The same things were measured in two ways. Each way mixes the same 12 hidden numbers, adds some noise and spreads widely along 7 directions of its own, which tell nothing about the thing.
In the rows, 128 means zero.
Some things both ways: the first way, then the second way.
[148 121 108  98 117 152 117 151 128 140 140 112 131 124 101 116  90 125
 115 164 141 160 116 116  99 120 174 142]
[137 125 144 147 118 120 128  97 142 156 129 124 142 142  97 161 108  99
 142 126 118 165 143 151 152 124 139  84  82 137]

[145 145 127 122 100 119 130 119 135 122 152 106 132 122 134 136  88 124
 112 127 113 152  98 141 128 115 135 126]
[126 108 134  88 146  94  94 102  96 107 128 111 119 105 126 157 144  98
 168 121 118 107  91  93 185 139 107 142 120 126]

[138 164 134 134 134 112  89 148  78 135 131 154 143 103 162 147 112 143
 144  96 114 146 130 143 175  48 124 154]
[126 138 133 117 118  99 117 107 149 143 115 113 166  90 148 158 174  85
 153 140 160 131  89  90 173 123 112 116  91 129]

[ 96  99 109 114  99 156 140 158  88 182 139 172 171 131  84 103  81 158
 131 174 143  95 183 130 123 130 107 166]
[109 130 111 109 164 115  74 123 108 159 155 132 145 174  80 139 138 105
 140 124  87  69 103 127 154  90 130  88  70  95]

[130 122 132 148 169 139  91 142 110 141 160 131 116 103 119 140 125 117
 131 128 100 173 126 146 107 134 121 153]
[138  85 112 157 128 137 142 109 190 122 121 144  72  82  94 117  91 107
 134 122 170 146  90 119  98 129 160 127 121 140]

[139 103 121 129 114 133 107 145 132 150 149 113 158 119 117 100  92 106
 125 131 133 124 124 135 167 120 159 144]
[137 114 150 106 119  87 102 116 136 132 117 116 141 146 101 161 149  78
 123 129 151 180 141 132 158 148 147 125  97 129]

[125 103 117 112 127 127 148 111 146  96 109 118  83 147 130 136 134 135
  99 151 139 143  96  81  88 132 140 113]
[149 148 137  92 143 113  60 150 160 111 122 117 205 141 137  93 161 122
 124 111 147 166 144  79 200 172 118 123 109  98]

[111 136 174 159 134 104 104 140 123 123  95 160  85 134 146 152 155 122
 132 105 106 122 119 164 139 113  80 129]
[126 110 109 145 162 131 151 128 191 131  94 143 175 170 123 130 123 128
 112  40 121 154 120 172 100  95 148 105 114 122]

[123 166 157 221 115  94 153 104 144 147 147 145 181 123 150 113 143 136
 118  74 126  49 155 170 212 225  91 132]
[142 128  93  87 134 145  85 104 120 158 149 146  80 108 116 152 121 128
 134 105 119  43  96 128 160 111 144 117 110 114]

[135 116 130 144 122  92 162 126 149  90 102 138 121 108 116 107 109 133
  72 135 155 104 159 161 146 171  86 113]
[161 102  89 126 171 102  87 142 125  60 134 136 118 213  70  80 140  95
 157 131 126 162  86  79 120 174 175 122 137 106]

[150 140 127 143  93 136 148 115 135 131 149 109 154 121 125 121 109 112
  90 139  99 133 121 162 136 136 131 142]
[176  77 128 104 209 107 138 159 119  81 143 129  81 152  77 136  67  99
 162 105  88 119  96 105 146 139 165 104  76 108]

[144 138 108 133 128 138 106 105  99 115 135 128 136 129 136 135 128 132
 147 117 110 150 146 117 101 130 125 110]
[115  83  79 114 153 158 156 122 118  91  84 159 115  97 116 170 118 125
 118  61  93  85  67 120  94 104 116 101 156  96]

[125 123 103 102 139 161 120 146 138 162 156 127 154 154 132 137 113 126
 131 158 111 135 133  67 110  77 107 134]
[ 91 114 158  79 182 127  61  81 116 138 137 108 116  70 110 183 143 103
 165 107  89  77  95 123 189  82  72  95  66 108]

[130 146 119 124 122 147 184 101 134 105 175  78 114 142 105 110 117 118
 146 107 135 144 112 120 108 125 148 126]
[144 101 130  66  86 151 164 108  74 138 137 150  63  75 178 158 131 161
 149  69 101  13 129 158 123 104  66 179 206 132]

[134 119 152 124 142 123 132 136  96 148 191 131 169 130  92 116  91 152
 134 123 124 141 121 150 145 179 117 170]
[112 119 143 126 111 127 157 108 170 194 149 133 115  76 107 169  86 111
 115  74 128 107 124 194 115  96 116  84  70 144]

[101  96 149 121 183  37  96 128 118  84 114 149 100 130 165 134 164 145
 142  67 132 182 111  85 155  33  88  97]
[ 92  92 112 100 141 130  89 107 125  95 108 136 150 153  89 139 155 122
 133  86 128 125 102 129 112 143 106 147 123 132]

[146 124 116 129  91 126  99 123 126 105  90 149 133 144 165 127 124 110
 124 114 127  74 138 111 151 159 129 107]
[137 132 112 136 147 123 128 143 139 127 107 140 175 146  94 149 117  96
 129 123 121 161 122  93 152 143 141  70  85  90]

[175 177 139 154 102 150 143  68 179 118 136  42 106 160 135 159 122  88
 130 122 112 139  80 142  97 202 149  78]
[164  62 114 102 194 135 144 155 128  84 121 141 105 110 109 149  70 130
 139  58  80 124 107 125 141 131 144 111 120 117]

[127 160 123 174 152 161  61 138 102 156 157 141 136 111 156 160 164  88
 153  79  37 174 120 130 130  77 149 147]
[125  85  85 166 151 150 144  91  95 153 172 161  26  98  79 143  59 127
 171 152  79   4  69 136 109 115 137 100  98 114]

[124 104 115 160 124 130 124 106 164 158 121 117 140 119 107 125 126 145
 129 152 171 114 144 130 159 108 133 111]
[141 111 137 127 110 128  91  97 130 153 129 126 175 128 145 152 164 145
 119 111 121 153 176 160 174 131 148 134 133 152]

[138 152 163 126 133 181  56 161 146 152 191 122 125 130 138 160 141  75
 163  99  71 127  55 151 158 105 144 180]
[124 114 179 113  55 102 155  96 155 123 100 104 155 101 164 130 176 117
 112  99 177 172 139 158 115 130  92 176 173 165]

[ 98  85 132 120 136 130  97 135 143 151  88 159 127 131  99 147 147 140
 114 171 151 114 140 116 123 138  95 139]
[111  82 132 124 158 148  73  91 112 106 118 125  82 112  78 132  78 133
 126 116  82  80 105 135 142 108 112 125 114 108]

[159 147 151 155 107 107 104 146  68 158 206 181 211  76 110 111  75 195
 109 127 103 146 142 208 183 140 119 189]
[170 120 129  84 109  81 142 162 129 104 154 123 124 103 124 111 136  89
 133 135 170 141  98  76 148 210 141 135 111 127]

[ 85  64  93 126 128 185 138 160 133 179 135 162 144 104  54  98  99 139
 117 194 174  83 181 132 141 127 121 178]
[139 120 114 107 181 131 102 106 166 115 107 126 165 188  95 153 135 126
  94  40  94 158 118 187 128 107 175  83  84 113]

[108 123  93 132  78 166 114 134 142 165 126 154 105 164 137 135 104 135
 141 192 104 114 146  97  12 159  92  99]
[128 106 121 133 130 168 145 118 151 157 130 161 110  68 113 155  97 145
 153 122 140 108 135 109 135  80 135 125 125 138]

[161 213 178 155 151 105 109 149 119 110 119 107  98 109 146 150 158 109
 150  64 114 165  95 181 157 112 159 139]
[153 115 103 115 157 128 115 113 112 101 139 133  95 166  90 124  90 118
 158 106  89  76  72 122 140 149 133 107  86 110]

[140 174 136 141 130 124 135  95 129 104 157 127 123 138 146 159 156 143
 141 100  82 165 123 133  92 102  80 102]
[135  73 111 148 136 153 168 125 154  86 106 144 129 109 120 119 148 133
 149 126 144 122  74  95  78  79 146 148 155 152]

[124 119 113 132 113 115 122 127 119 126 149 124 126 106 128 107  92 129
 140 133 148 129 153 158 119 125  99 127]
[ 85 145 136 108 143 100  65  66 105 174 170 117 113  38 104 164 145 112
 149 173 140  70 102  83 204 104 141 121  79 129]

[117 110 128 150 123 124 134 147 126 155 204 144 139 123  90  92  93 155
 126 128 117 157 111 132 106 159 149 148]
[120 125 118 131  68 149 111  80 119 174 141 149  92 125 117 136 124 139
 149 130 145  74 140 152 125 120 108 156 147 149]

[166 175 149 189 139 127 142  94 155 126 189  83 142 122 146 135 123 109
 129  87  96 132 107 170 161 165 120 120]
[132 107 105 124 164 116  99 113 152 109 127 132 137 118 127 120 165 113
 154 112 137 132  87  97 145 116 144 122 136 125]

[139 144 134 121 139  92 126 127  93 126 119 113 147 102 136 128 114 146
 119 122 153 160 132 144 159  93 139 155]
[145 106 121 122 131 118 129 122 135 130 122 129 125 137 103 154 103 102
 143 100 115 142 107 131 144 106 143 101 105 132]

Other things, the second way, with their names:
j_53: [128 169 145 110 105 114 107 118 160 171 152 127 227 131 132 131 171 136
 114  98 154 189 174 136 169 118 152 103 112 149]
j_9: [124 106 130 102  97  90 101 130 132  76  79 112 122 106 136 105 174  77
 125 141 180 128  79  60 138 166  87 171 170  98]
j_247: [125 111 154  97 138  65  68 142 127  91 144  96 161 166  69  97 138  80
 131 148 152 183 113  80 165 179 141 140  91 133]
j_344: [148  95 102 126 138 117 138 160 170 107  94 147 156 138 128 133 150  95
 133  82 159 189 116 102 119 132 141 114 149 115]
j_359: [124 101 153 112 136 123 129 142 177  93  89 124 142  79  99 122 139  95
 126 153 200 193 111  45 134 101 146 152 126 126]
j_299: [111 114 116  95 136 152 112  92 102  82 103 129 107 117 111 132 112 135
 145  91  98  78  79 105 131 105  82 135 164 102]
j_238: [154  86 115 147 152 110 130 161 181 124  87 134 177 178 127 135 134  96
 134  73 130 177 130 140 134 125 141 113 100 123]
j_827: [145 101 143  84 108  80  85 136 136 127 145 109 118 112 105 124 133  98
 128 145 181 120 101  94 171 160 161 183  81 166]
j_502: [ 98 118 115 141  91  96 110 103 100 135 138 130 148 107 104 130 173 103
 130 174 151 110 107  96 130 156 121 133 134 130]
j_855: [141 115 130 137  91 138 150 110 130 168 169 136  87  67 118 134  80 140
 107 125 115  62 128 170 127 153 127 107 102 133]
j_903: [106  93  99 182 137 159 165  98 129 134 126 164 123 140 120 126 122 142
 178  87  82 107 119 153  78  76  92 101 182 121]
j_670: [105 104 102 153  59 116 168  81 129 181  88 161 159 148 156 197 183 117
 121  48 130 171 180 219  89 107 115 127 203 155]
j_97: [ 64 137 170 103 143 130  67  52 155 146  92  97 162  66 109 180 147 114
  94 123 132 115 106 131 177  56 108 112  68 112]
j_722: [131  99  96 111 147 152  61 102 109  86  86 135 109 143 106 131 112 128
 141 119 105  75  86  88 169 131 118 145 132  97]
j_603: [153  97 111 169  88 136 183 142 170 137 120 155 169 188  83 120 123 115
 143 114 153 216 134 140  65  77 193 111 139 185]
j_899: [175 135 121 143  63  93 178 130  77 160 192 147 135 173 148 116 132 133
 151 108  97 136 187 176 128 184 130 111 195 144]
j_379: [141 100  89 123 140 111  83 118  83  86 158 129 108 147 108  89 141 133
 138 143  97  59  83 102 139 195 133 141 140 108]
j_349: [109 131  99 112 141 159 119 119 124 111 105 151 164 158 120 129 154 124
 136  63  87 108 107 130 108 101  70  82 162  78]
j_456: [105  86 135  96 111 138 131 101 109 117 108 141  99  87 122 151 168 130
 115 130 144  87 120 121  99  86 111 174 166 130]
j_341: [103 154 101  69 128 105  73 107  94 112 116 125 205 159 103 147 190 126
 103  99 125 126 101  92 163 115 158 127 130 119]
j_110: [ 92  76 129  91 139 128 103 114 141  82  81 128 133 102  91 143 165 113
  99  93 150 149  89 105  98  81 133 152 154 132]
j_301: [ 82 116 142 111 124 134 110  93 170 143  89 130 154  72 113 166 165 113
  99 105 171 127 100 131 121  75 122 138  96 135]
j_715: [ 95 123 157  88 153  99  67  53 113 154 117  97 106  78 132 185 158 106
 134 123 118  72  95 133 196  53 125 138  97 123]
j_98: [100 142 132 101 130 127  91  66  79 140 171 123 115  91  82 160  97 142
 119 126  86  77 124 143 169 150 123 100  96 117]
j_795: [151 106 117 131  46 122 152 142 148 189 153 154 107 107 125 143 133 101
 136 125 169 115 143 159 108 132 127 130 134 163]
j_481: [144 103 112 150 122 111 119 119 157 138  87 133 177 166 159 145 177 107
 141  91 131 161 136 145 150 113 130 126 143 130]
j_294: [140  91 111 100 162 118 109 130 148  93 107 133 130 147 130 126 151 113
 144  47 113 152 104 131 126 114 121 127 167 121]
j_991: [166  95 145  92 126 112 116 118 120  66 118 117 100 142 114 118 133 111
 158 125 151 163 120  97 146 182 132 174 147 144]
j_859: [105 163 113  87 122 135 112  93 123 176 123 143 195 127 140 192 162 141
 115  53 110 112 153 162 172 115 114  98 108 122]
j_908: [113 132 116 104 106 122 129  96 168 169  79 133 163 125 153 189 168 105
 114  61 157 112 103 159 143  74 125 131  97 139]
j_725: [151  81 112 101 136 153 127 120 142 117 102 145  96  76 122 170 113 133
 137 107 147 100  93 103 143  99 159 152 116 149]
j_653: [156 101 120  55 197 134  93 141 124 132 168 134  82 127  83 145  63 137
 153  69  96  59 102 129 174 118 159 133  53 136]

Some of these things the first way, each followed by its name:
[137 128 126 142 153 140 126 102 137 100 119 112 102 108  96 146 140 119
 132 101 136 155 127 147 139 132 140 107] => j_379
[118 103 131 119 115  73 156 113 103 114 150 163 167 132 106  90 126 196
 123 140 142 154 179 145 100 109  61 116] => j_456
[128 181 172 140  93  51 179 115 100 108 122 140 114 145 121 125 100 184
 119 103 118 170 122 165  77 179  95  86] => j_908
[166 158 146 138 167 161  99 107 135 150 206  27 144 143 120 111 124  80
 226  80 152 138 108 149 156 146 163 146] => j_110
[117  74  88 116 142 197 121 137 165 115 122 105  88 144 118 118  96  57
 149 134 162  44 147  87 160 125 105 118] => j_903
[128 109 107  85 133 176  76 167  76 147 130 147 123 117 102 140  87 117
 146 154 113 155 133 121 100 105 147 167] => j_9
[103 113 127 130  92 125 156 130 123 160 155 137 169 106  91 105  87 146
 107 161 142 110 159 179 147 123  91 167] => j_715
[115  78 109  94  88 129 120 146 106 135 129 173 145 133 114 105  78 161
 121 192 159  87 172 131  91 145  62 145] => j_359
[113 119 124 142 112 114 131 120 137 131  90 146 110 126 110 136 124 153
 110 144 152 123 133 123 119 159 132 107] => j_722
[140  88 147 125 106 149 120 115 168 123 210  81 175 127 107 103  76  73
 124  92 144  48  70 155 249 212 152 174] => j_247
[182 172 162 175 144 130 133 124 123 182 218  74 171 105 107 116  79 143
 138 138 128 171 114 204 158 151 150 171] => j_294
[125 157 151 157 150  81  99 135  87 156  99 152 158 132 151 142 126 153
 151  95 127 137 156 126 156 136 104 119] => j_795
[110 129 115 131  92 119 111 145 140 128  90 147  81 152 148 119 113 124
 158 133 152  95 142 110  85 125 109  86] => j_859
[100 115 165 160 128  65 148  79 138  91 155 106 144 116 138 129 129 112
 112  40 125 111  81 151 237 154 117 130] => j_827
[138 167 144 132 106  97 127 124 111 140 154 132 154 128 138 129 114 168
 129 135 115 162 129 150  93 138 103 133] => j_603
[156 155 160 175 113  73 104 100 165  68  97 119 136 113 212 143 180  78
  84  50 100  81  93 159 242 121 116 119] => j_899
